All rows are made from the same 11 directions, up to rounding. Whole rows:
[[  4 -12   9  14  -8   4  -3  -2  -4  -6   1   6   8   3 -13  22   0   3
    6  -7   0]
 [ 26  -2 -27 -26 -38  37 -31  -2  43  -2 -15   7   2  -7  19  15 -12  -5
   29 -22  19]
 [-14 -21  31 -17 -19  34   8   1  11   9 -22  25 -15  -1  -5  38  11  61
   10   1   7]
 [  2  -7  15  15  16 -21  29  20 -33 -17  31  -7 -15  -4 -14  -2  -2 -28
   -5   3  -4]
 [-34  35  10   6   4 -16   1 -21  13  -9 -21  -2  13 -12   3   0 -11  32
   -3   0  -9]
 [-17 -13  21  -4  -8  44  14  14  11   7   2   8 -13  -3   6   7   8   8
  -18  13   2]
 [ -8   0   9 -28  -2   6   7  10  18  -1  -9  -6 -25  -2   0  -7  -1  18
    3   6  17]
 [ 19   6 -17 -20   8  10 -18  26   2   3 -26   5  12   3   4  -5 -55  22
    2   2   6]
 [ -4 -17  -4  -9   2  40 -12  -6   3  14  -2 -26   9  17 -24  18   4   0
  -16  12  15]
 [-13   2 -12 -54  42 -25  -1  23 -30  16 -12 -24 -20 -11  22  -7 -19  21
   13  13  -2]
 [-30  14   4  13   9  -7 -11 -22 -16 -17  -7 -16  19 -10 -10  41 -16  20
    4 -12 -19]
 [-17 -35  23  -3   6  -6 -15   8  13  -9   0 -23 -28  24 -20  -1   9   7
  -17   3   7]
 [ 24 -11  12  -2 -25  10  24  11   7  -3   2  43 -28  -1   1  -1   8  21
    9  -8   5]
 [ 18 -17  17  14 -24  17   5  -5  22   0  -9  23  -9  25 -31  -1   9  28
  -13   0  15]]

Rows cut short, each followed by the rest of it:
[ 39   1 -13  13 -17 -23   7   5   3  -5  13  32 -10   0  13 -27]
[  7 -23  12 -14  -3]
[  9  33 -25 -28 -11  33   2  -2  20  14 -15  -2  21 -17  15  -4]
[-15  -1  14   7  21]
[-16   7   3  -1   2 -18  -4 -24  -1   4  -7  -6   7  -3  -2  12]
[20 14 13 -2 -2]
[ 29   0  -4 -12 -12 -39   6 -17  -1  -5   0  -1  -7   7 -29   7]
[ 21   6  39 -12  28]
[-34 -11  21 -14  -8  26   1  20  16 -10   3   3 -23 -26  39  18]
[  1  -3   5  -5 -11]
[  2  20  -4   4  18 -15  16 -14 -19  23  -7  -1  27   7 -18 -14]
[ 8 13 -7 22  6]
[  0   3  -7 -14 -20  18  -4 -25  17   8   2 -15  11  -7  -6  24]
[ 33 -13  26  -3  24]
[-23  16  -2 -23   2  12  14 -22   3   1   8 -34  -8 -10 -11  14]
[23 -4  5  6 16]
[  2   6  15  10 -20 -24   7  -8  24 -21  -2  13 -15  -1  -7  -7]
[ 10   6  12 -13   8]
[  7  25 -20  -9  -5 -24  11 -18   2  -3   3  13 -22  -9  18 -23]
[ 11   7   5 -13 -13]
[  3 -25   0 -20  15  -2 -16  35  -7  -3  -6  -2 -23   4  16  -3]
[-29   8  -3  -2  -8]
[ 14  17 -14   3   9 -42 -10   1  -8  -1  -7   3  26  -8  10 -11]
[-13 -14  26  -5   0]
[ -9 -11  16  -1   1  -2   2   2  10  15  -6   4   0   8   1 -11]
[22  7 -4 15  8]
[-41  -5  13 -11   1 -14 -39  -5  43 -10 -20 -30  -2   1  17  -5]
[ 4 -1  1 -2  3]
[  2   1  17  10 -34  40   9  -8  50  -4  -6   9  -5  15 -22 -11]
[ 13   8 -20   7  27]
[-23   6 -16 -37   8  -2 -19  -5  14  -3   2 -43 -13 -15  23   4]
[  7 -24  15  -4   7]
[ 44  16 -31  11 -26  -3   5 -14  16 -20  23  -1  -9   6 -16 -21]
[  2 -43   3 -21  14]
[ 12  15 -28   0   0  10  -5  -7 -11  11   8  -2  26 -14  17   4]
[ -1 -29  12  -3  -5]
[ 15  14 -13   7 -27   5  -7 -24  17   0  -6  15  20  -7   2  13]
[ 10  -2  23 -15   7]
[  0 -10   8  -3  -8   0 -10  -7  26   1  -5 -18  -1  18 -24  -6]
[16 -3 -2  6 26]
[-16  13  -8  -7   7   9  11  -5   1  -4  13 -13 -23  -5  11 -15]
[  4  -7 -22   1 -13]
[ -5   9 -25  26  18 -21 -21 -28 -32  -6   4  -9  17   6  -3  12]
[-14   3 -15 -17 -41]
[ 34  31 -10  22 -16 -26  14  18  11 -28   5  32   2 -13  11 -34]
[-36 -22   8 -17  -1]
[-39  36  -6  18  10 -10   2 -20 -10 -15   7  -4  10 -29  33   5]
[ -7  -7  -8 -11 -41]
[  7  30 -37  19  17  -2  -8 -31   5  28   4 -21  34  23  -6 -57]
[ 16 -31 -43  23  -4]
[-10   0 -16  -8 -24  25 -28 -22  30  -9  -5  -4 -12  -6  22  17]
[  5   2   4 -24 -12]
[ 26 -35   1   4  27 -40   4  34 -45  11  13  24 -21  13  12 -21]
[ -2  -4  -2   3 -22]
[-13   9  13  22  -9 -17   9 -16   5 -20  13  -5   0  -6  -9   7]
[ 15 -15   4 -10  -3]
[ -1  12  -6   9  -4 -17  -4 -19  -3 -13   9 -17  16  -8 -11  17]
[  8 -23  21 -11   5]
[  6   7 -23 -16   0   4   3  -6  16  -3  21 -30 -30   8   0 -35]
[ 16 -36 -19   1  10]
[-17   0   8 -14  11 -20  -5   1  -2   1  -9 -10  -2  -7   7   5]
[ 3 10 15  2  2]
[-19   2  -8  -7  25   3 -11  -3 -13  11  -8 -17   2   7   3  -6]
[-12  16 -25  10 -17]
[  7  14   1   5   1  -7  18  24 -14  -3  -1  40  -3 -24  36 -11]
[-23   6   7  -4 -22]
[  7 -27   4   4  -3 -38 -39  20  18   0 -20  33  -9   6  42 -21]
[ -7   9  14 -14 -21]
[-22  -5 -11 -15   6   7   7 -23 -14   7  22 -17 -33  -6  17   7]
[ 39  -6 -10  -6 -22]
[ 18 -10  11  12  -5   3  16  -2   3  22  -1  21   5  21 -18 -23]
[ 26   8 -14  19  13]
[  7  22   9   0   1   7  45   2 -16 -12  16  -9  -4  -6 -37   5]
[-6 -3 -1  9 23]
[-19  -5  24 -22 -10  32   7  38   9 -17  -4   3  -6 -35  24  36]
[-27  -2  27  -3  11]
[ 44 -32   9  -5  -6   1  16  22  -4   0   4  11 -29  35 -47 -14]
[ -3  15 -11   6  29]
[ 15   8 -36  -2 -24  28 -12 -40  16  38   4  16  19  -2  31  -8]
[ 53 -19   6  -2  -7]
[  5 -16   6 -18 -22   8   3  -8   9   2   5   4 -16  -9   2  27]
[ 33  -1  33 -11  16]
[ 24   3 -13  -9 -15 -14   5  10  -5 -18  15  10 -12 -22  17  11]
[ -6 -27  38 -24   3]
[ 16   0  -5   1 -13   2   2  -7   3   8  -8  29  -4   2   7  -2]
[ 5 22  5 -7 -6]
[  5   8 -11 -14  18   7  12   3 -21  11   8 -29  14   1 -20   2]
[ -2 -17  -1  17  19]
[ 19   4  12   0  -7 -12  23   1  -7 -10   1   3   1   4 -37  10]
[-2 11 16  1 27]
[  5  17 -28 -27  -3  21  -3 -12   2  13   0 -15   7 -12  11   7]
[ 3 -9 14  0  9]
[ -5  19 -16  10 -12  35   2 -17  -7  -8   8   4  12 -19  10  30]
[-12  -3  -2 -15 -19]
[-13  10   1  -5   2   2  -4 -11   7   1  -4 -22  16  -4  -9  10]
[ 5 -6  7  5 13]
[-16  25   2  15  14 -12  11 -32 -29 -13  -9 -11  10   6 -42  27]
[-20  49 -14  -6 -15]
[ -2  23  -8   4 -24   5  -4 -21  33 -50   7 -29 -21  -1 -29  11]
[-24  -8  -4 -30  12]
[-36 -40  27  15  13  -7 -21   1   1  -9  15 -36  -9  15 -10  13]
[ 26 -26 -17   4  -6]
[  4   1  -6   0 -12  19  -4  -3  10  -2   7  -9   9  -5  -1   9]
[  4 -23   6  -3  10]
[  2  -5   5   2 -14  -6 -18  -3  39 -19  -6 -19  -7  17 -22 -11]
[-4 -9 -3 -6 23]
[-18   9  23 -18 -14  32  24   1  31  -5   1 -21 -10  -5 -22   5]
[15 -1 -1 16 39]
[-36   8  -6   2 -32  56 -36 -29  44 -23 -15 -12   2 -12  15  44]
[-17  17  -8 -28 -18]
[  9  -2  -9   0  -8  24  -3 -11   7  15 -17  27 -12  18   0 -12]
[ -5  47 -28   0 -16]
[ 44 -14   8  -6   7 -41 -16  41   5  -4 -21  -6  34  18 -36 -11]
[-39 -14  36  12  53]
[ 18   3  12  20 -22  46  24  21  22  -5  16   5  17   0 -19 -10]
[ -6 -40 -14  15  31]
[-22  -3  20  13 -15   9 -11 -20  44   2 -17   2  -2  19  -9 -17]
[ 22  22 -24   7   6]
[ -6 -42   5 -14   9  17 -10   8  -8  29   5  -2 -17  14  14   0]
[ 34  -1 -11  13  -7]
[-10  19 -20   3  -3  34 -16 -15  22  16 -24  18   4   9  22 -24]
[-18  38 -40   3 -27]
[ -6  -4  10  26  -1   3  -3 -11   4   4   2  -3  22  12 -16  -1]
[ 13  -9 -14   8   1]
[  0  32 -31 -16   0 -29  11 -53   5  14   4  -4 -27   6   5 -34]
[ 45  17  -7  -6 -11]
[-19 -33   1  20  -5   0 -48 -13  11 -21   5 -23  -3  12   1  29]
[  1 -16  -7 -25 -23]
[ 26 -36  -5   1 -23   7 -26  13   5 -17   5  15 -16   3   6  28]
[-10  -8  21 -30  -5]
[-26   1  13  -8   2   4  15  -9 -10   0   8  -5 -11 -16   8  22]
[21  6  8  0 -7]
[-21 -17  14 -15  21 -12  -2  27 -13 -14   2 -13 -30  -4  10   3]
[-19   8  -6  -1 -12]
[-21  23 -33 -14  12  12 -17 -24   6  21   0 -23  11  -9  34 -17]
[ 14 -18 -13   6 -17]
[-10  25  -5 -21  11  18  23  24 -24 -10   9 -10   6 -40  20  23]
[-32 -16  21   1   2]
[ 30  19  -8   8 -36   4  27 -23   6 -14  20  14   2 -15 -17  19]
[ 24 -22  34 -19  22]
